There are 3 nested groupings, the coarsest first. Each group lies inside one group of the grouping before and may be the whole of it. The rows also spread widely along 12 directions, which tell nothing about the answers.
Known rows, each followed by its group in each grouping:
[-19 -12  20 -43   3   2  33 -53  32  62  56  29  -3  25 -13 -22 -77  15
 -13] | voba K478 Taso
[ -2  23  23  -4 -43 -77  -9 -10 -11  -5 -29  28   1  45 -20   5  14  33
  11] | Gesez K571 von
[-21   5  23   7 -44 -12 -11 -62  13 -68  11  22 -11   3 -13 -20  36  68
 -11] | Gesez K575 Rut
[  6  -7  11  15 -26  -8 -11  13  -1 -42  12  -6 -57 -17  -9  13 -15 -33
  83] | voba K763 Vigov
[-18  22  32  16 -54 -67   1  -1 -17  24  -7  49   7  45  39 -35 -27   3
   3] | Gesez K276 gafi
[ 14 -21 -31   3 -32   9  20 -33 -45   8  -2  34  37  59 -47  13  19  62
  24] | voba K478 Munil
[-39   7  71   2 -72 -45  31 -39   6  17 -20  27  -4  29  26 -10 -23  54
  51] | voba K781 mafo
[-12  16   9 -60 -18 -79  -7 -18  36 -38  22  13 -41  21  29  -3  26  10
 -13] | Gesez K571 Rul
[ 13  25  20  66  31 -28 -36  18 -18   2  -4  -5  11   0 -10   2 -38   6
 -24] | Gesez K247 bep
[-58  16   0 -10 -56 -36  47  -2  -2  25 -44   5   2  27 -38  35  11  23
  68] | voba K763 tavu
[ -6  12  69  54 -97 -45 -16  -8  11 -59  -9  33 -41 -16  55 -23   3  45
  18] | Gesez K247 dubad
[  2   4  69  31 -18 -38 -16  -1  -7  -3  -3 -11 -39  -4  39   9 -13  11
  65] | voba K779 nalot
[ 37   7  16  37   4  -7 -32  -7 -21 -16  13 -12 -16  41 -72  39 -24  15
  61] | voba K779 renol
[ -8  31   6  -6  -7 -60 -30 -21   8 -27  23  -9   0  53  22  -5  25   7
 -25] | Gesez K571 Rul
[-25 -14 -11 -52  -2 -18  31 -25  -4  39  34  14  -1  19  31   8 -12 -10
   3] | Gesez K575 Rut
[-75  35 -13  -8  38 -39  20   1  10  45  -9 -53  17   4  -1  37   9  -6
   8] | voba K779 nalot
[ 22  19  29  20 -20 -12 -44 -49   6 -37  53  14 -18  57 -56 -25 -50  12
   9] | Gesez K247 dubad
[ 12 -40 -22 -15 -37  12   2  -4 -11 -30  48  21 -52   3   0   0   0 -23
  81] | voba K781 mafo
[-53  18  29  16 -62 -51  31  -8  23  -2 -29  33 -11  -3   6  -6  19  57
   9] | Gesez K276 gafi
[ -3 -13  17   2  -2  -5 -13  -7  23 -35  51 -33 -61 -24  37  19   3 -24
  53] | voba K779 nalot
[-22  -5 -12 -63  -2 -50  23  -9   9  -6   9  20 -16  -6  34  15  49  30
 -13] | Gesez K575 Rut
[  4  13  14  -7 -79 -68 -19 -11 -10 -52 -14  69 -14  17   9 -49   0  34
  -7] | voba K478 Taso
[ 30  16   6   4  -2 -41 -23  -4  -7  13  40   8 -13  82 -38  29  11  12
   9] | Gesez K571 Rul
[  4  26  46  11  55 -44 -58 -33  19 -30  48 -39 -15  33  21 -18 -10  -4
 -21] | Gesez K571 von
[-48  -7 -50  28 -10  16  22  17   8   1  -3 -29  17 -55  44  30 -20 -34
 -16] | Gesez K276 gafi
[-41  -1  -2  32 -46   1  18 -14  22 -24 -28 -14  -7 -36 -30  14 -28  18
  33] | voba K478 Munil
[-40 -14  13  21  13  17  12 -26  16 -50 -18 -37  -5 -72  38  22  26  47
   0] | Gesez K247 dubad
[-32 -21 -15 -71 -40  -5  41 -58  48 -21   1   0 -23 -22 -40  23 -28  32
  32] | voba K478 Taso
[-17 -15  10 -13  33 -19   4  14 -28  -1  16  24 -66   9  10  -7  49  12
  82] | Gesez K247 bep
[-34  21  30 -51 -30 -59   4 -30  32  -2  65  47 -74  77 -45 -43  13  19
  73] | voba K781 mafo
[ 26  -3   0 -20  17 -62 -11  27 -53  -3 -26  34 -35  34 -17  11  32  20
  64] | Gesez K247 bep

New rows, each followed by its group in each grouping:
[  7  -5  -8 -22 -37 -53  -4   2 -19 -13  11  48  -3  18  48 -21  23  23
 -10] | voba K478 Taso
[-20 -55 -17 -17   5  49  40 -25  -1   0  13  -6 -31 -38  -3  15 -19   1
  71] | voba K478 Munil
[-42 -14 -13   1  11   2  60  34  -7 110   0 -13  -2 -25  -9  61 -42 -29
  48] | voba K779 nalot
[ 36   7  33  65  -1 -18 -51   5  -9 -10  24 -33   8  -4  26  31 -51 -19
 -11] | Gesez K575 Rut
[ 13 -39 -16 -38  28  11  36   1 -21  59  37  10  -1 -16  34  23 -37 -26
  17] | voba K779 nalot
[-14 -10  25   4 -29 -33  -8  19  15 -27  41  14 -83 -15  32 -10  19 -13
  76] | voba K781 mafo
[ 27  -7 -30  48   3   9  -8  35 -39  -3 -17  26  19 -59  -9   3 -70 -33
 -23] | voba K779 renol
[ 46 -34 -12   4  -1   2 -24  -4 -19 -40  39 -21 -14  -9  46  52  32   3
   9] | Gesez K575 Rut
[ 36 -28 -36  23   0  -2 -16  36 -26 -30   7 -12 -20 -20  -3  67  59  30
  39] | voba K478 Taso
[ -9   9  25  45 -23  -4  14 -28  -2  32   7  22  36  25  -4 -16 -37  48
 -29] | voba K478 Munil
[ 16  -9  14  11  10  10  -1 -34 -23   6   7  25  35  -8  16 -25 -61  14
 -43] | Gesez K247 dubad
[ 17  24  10  26 -74 -54 -40   1 -12 -45  43  57 -31  48  12 -44   0  -5
  -4] | Gesez K247 dubad
[ 71 -18  15  31  27 -25 -32  32 -50 -22 -11  19 -23  -5   7  32  12  30
  30] | Gesez K247 bep
[-39   3  23  11  -8  -8  20 -15  24  67  68   6 -23  45  12   1 -14  15
  26] | voba K478 Taso
[-44  12   0 -33  -2 -31  42 -34  30  50  10  38  28  -5  -1 -27 -42  40
 -67] | voba K478 Taso
[-38  16 -17  29 -21  -6  12  10  25  -7  20  -5 -26   7 -37  28  54  40
  -3] | Gesez K571 Rul
[-11  -5 -36   9  23  -1  -9 -10 -29 -49  -6   9  14 -21  -3   6  71  43
 -24] | Gesez K575 Rut
[ 25 -24  24   7  15  26  13 -10  11   2  18  66 -30 -54 -22 -36 -59  22
 -35] | Gesez K571 Rul
[-61  -3 -38 -38 -35   3  37 -53  22   2  11 -12   9  10 -11   8 -38 -11
   4] | Gesez K247 bep
[ -5 -18 -63   8  19  24  -5 -21 -32   5  69 -19  26  48  29  17  41 -24
 -21] | Gesez K571 von
[ 38 -16 -52  33  -7 -14  -5  66 -27 -21   2   2 -19 -38  16  66  37   0
  -5] | Gesez K247 bep
[-14   4 -12  55 -28 -15  -4  26 -22  23   7 -58 -13  43   2  82   6 -20
  77] | Gesez K247 bep
[-25   5  12 -18 -34 -50 -33 -26 -17 -58  25  24 -40  36  49 -56  28  -8
  52] | voba K478 Taso
[  3  -4  13 -56  33 -30  -2 -69  37 -29  62 -17 -12  29  34  11  10  48
 -33] | Gesez K247 bep
[ 11  30  -7  47  -8 -54 -35  30  -7  30  22 -47   7  66 -35  74  -2  -8
  35] | voba K478 Taso
[ -4 -39  13 -21  17   7  11  -7  20  18  82   5 -62 -17  66  -5  -6 -15
  38] | voba K478 Taso
[-11   1 -30  81  -6   9 -14  46 -48   2 -18 -12  29 -36  23  26   8 -19
 -10] | Gesez K575 Rut
[  5 -19  56 -60 -11 -53  16 -57 -18 -22 -39  40 -10  12  36 -21  27  74
  19] | Gesez K571 von
[ -5  -2 -37  43   6   9 -18  17 -34 -20   0  -6  18 -19  38  -8  -9 -42
 -24] | Gesez K571 Rul
[  1   4  17  -9  22 -24 -11  -1   3 -44 -29  53 -38 -55 -66 -29  -4  41
  -4] | Gesez K575 Rut
[-20  -2   8  -8 -13   5  -4 -53   1 -49  -8  24   0  -8 -55 -45 -40  24
  21] | voba K781 mafo
[ 25 -10 -38  26   0 -17 -16  50   9 -21  15 -20 -36 -28 -26  61  25  -1
  29] | voba K478 Munil
[ -1   4 -15  -1   1 -10  15  -9 -39  45  -2  14  22  39 -49  11 -37  -5
  33] | voba K779 nalot
[ -9 -26  25  -1 -10  38  33 -42 -17  40   6  37  -2   6 -19 -31 -89  -5
  22] | Gesez K571 Rul
[ -8   0 -14  13 -38 -31  15  18 -62  37  -1  44   1  57  -3  15  51  18
  43] | Gesez K575 Rut
[-50  -5  18  -9  10   6  34 -69   9  45  17 -33  39  40  13   5 -41  24
  10] | voba K478 Munil
[ 12 -36   0 -53  -6 -22  40  -9 -20  20 -20  24 -26  -4   0  41  -7  27
  55] | Gesez K247 bep
[-37  27  11   4 -18 -25 -18 -36  23  -4  61   4 -10  31  16 -31 -30 -20
 -24] | Gesez K575 Rut
[-28  -4  -4  -3 -39   2   3 -44 -42  29  55  -3   3  84  29 -26 -45 -62
  67] | voba K779 nalot
[-22   1  28  25 -26  13  11 -24   2  27  24  27 -12   2 -13 -30 -85 -16
  18] | Gesez K247 dubad
[-12 -10  52   2  25 -11 -37 -32  16 -75  10 -37 -58 -33   4 -17 -26  -4
  83] | voba K781 mafo
[-65  11 -31  36 -74   2  31  24   9  18  39  16 -41   5 -15   7  32 -12
  51] | voba K779 nalot
[ -5  -9 -10 -15 -62   8  38 -40 -16  28  13  50   8  28 -43  -8 -72  -1
  24] | voba K779 renol
[ 12   4  25  33 -28 -38  -8   6   2 -30 -23 -33   1 -14  39  71  38  52
   9] | Gesez K247 dubad
[-40   3  15  17   9 -30  23  40   1  37 -27  14 -24 -44   7  14   8  26
  26] | voba K478 Taso
[-47  27  46   2 -26 -60   4 -34  25 -48 -72 -18  -9 -28  -6  13  -3  66
  14] | Gesez K247 bep
[-11  29 -12  25 -54 -35 -24 -15 -13 -23 -10  24   0  42 -59 -23 -62 -20
  14] | Gesez K247 bep
[-11 -34   7   7  -8  28  37  -1 -16  -1 -13  39 -39 -40 -48  21  33  59
  52] | Gesez K575 Rut
[-28 -15  42 -26  -3 -26  45 -33  19  21 -40  12   5 -39  23   2 -36  59
   3] | voba K478 Munil
[ -4   2   5  49 -55  -2   0 -47 -31 -31 -31  11  55  25   2   4  -9  63
 -22] | Gesez K247 bep
[ -6 -32  24  -4 -10   6  16 -32 -73  18 -21  42  23   6  57 -37 -30  -1
  32] | Gesez K575 Rut
[ 12 -21  -7  -9 -17  -3 -21 -40   4 -63  35   4   8 -20  86 -33 -28 -15
 -43] | Gesez K276 gafi
[-42 -27 -22 -47 -17  16  17 -74 -26 -45 -19  -4   6  20 -25 -19   2  22
  71] | voba K478 Taso
[ 51 -39   5  40  36  39   0   4 -37  24  30  41  11 -21  10  -4 -25  18
 -37] | Gesez K571 von
[ 17 -21  61 -31 -70 -58  -9 -41  13 -48   8  16 -43   4  88 -10 -12   7
  31] | Gesez K571 von
[-14 -15  49 -29  16 -30 -14 -27   3 -19  35  -8 -47   1  89 -31  -3 -26
  35] | Gesez K571 von
[ -4  -6 -13  19   5  -2 -14  -3   7 -51  -4  19  -4 -57  -3 -15   4  37
 -31] | voba K478 Taso
[-10 -19  43   7 -46   7  19 -51  33 -23  22  58 -13 -46  44 -59 -65  32
 -46] | Gesez K276 gafi
[-56   9  -6   7 -60   0  30 -33  39  26  22 -23  10  12 -27  23 -72 -16
  29] | voba K781 mafo
[ 44 -42 -17 -62  30 -22  -6 -18 -32  15  22  -6  15   5  66  17 -58 -39
  10] | voba K478 Taso
[ 47 -30 -32 -80  41 -30   4 -31 -48   5   3   1  30  31  36  27 -32 -11
  -2] | Gesez K247 bep
[-17  11   9  20  -1 -42  10  27  22   4  14   6 -34 -13  11  32  51  53
  -3] | Gesez K247 bep
[ 59 -15 -20 -51  -7 -28 -45 -41  11 -69  69  21 -36  32 -28 -12 -19  -1
   1] | voba K478 Taso
[-10  15 -42  -8  -3 -44 -38  -9 -15 -83 -21   5   4 -15   2 -40  -6 -20
 -15] | voba K478 Munil
[-49  26  25   2 -44 -40   6 -41   4  14 -52 -10  26  29 -55  -1 -79  11
  37] | voba K478 Taso
[-10 -12  28 -32 -90 -37  -9 -68  -4 -76 -50   2 -11   9   0  -9 -47  17
  70] | voba K478 Taso
[ -3 -11   2 -51  -9 -46  18  -7  -6  35  13 -11   4   8 109  10 -58 -63
  -8] | Gesez K571 Rul
[ 20   4  51 104 -23  14 -31   4   1   5  37   3 -14  15  -9   5 -35  22
  18] | Gesez K276 gafi
[ 37 -18 -35 -35 -23 -25  -1  -4  -8 -43 -38  30   8 -34 -45   8 -45  11
 -10] | voba K478 Munil
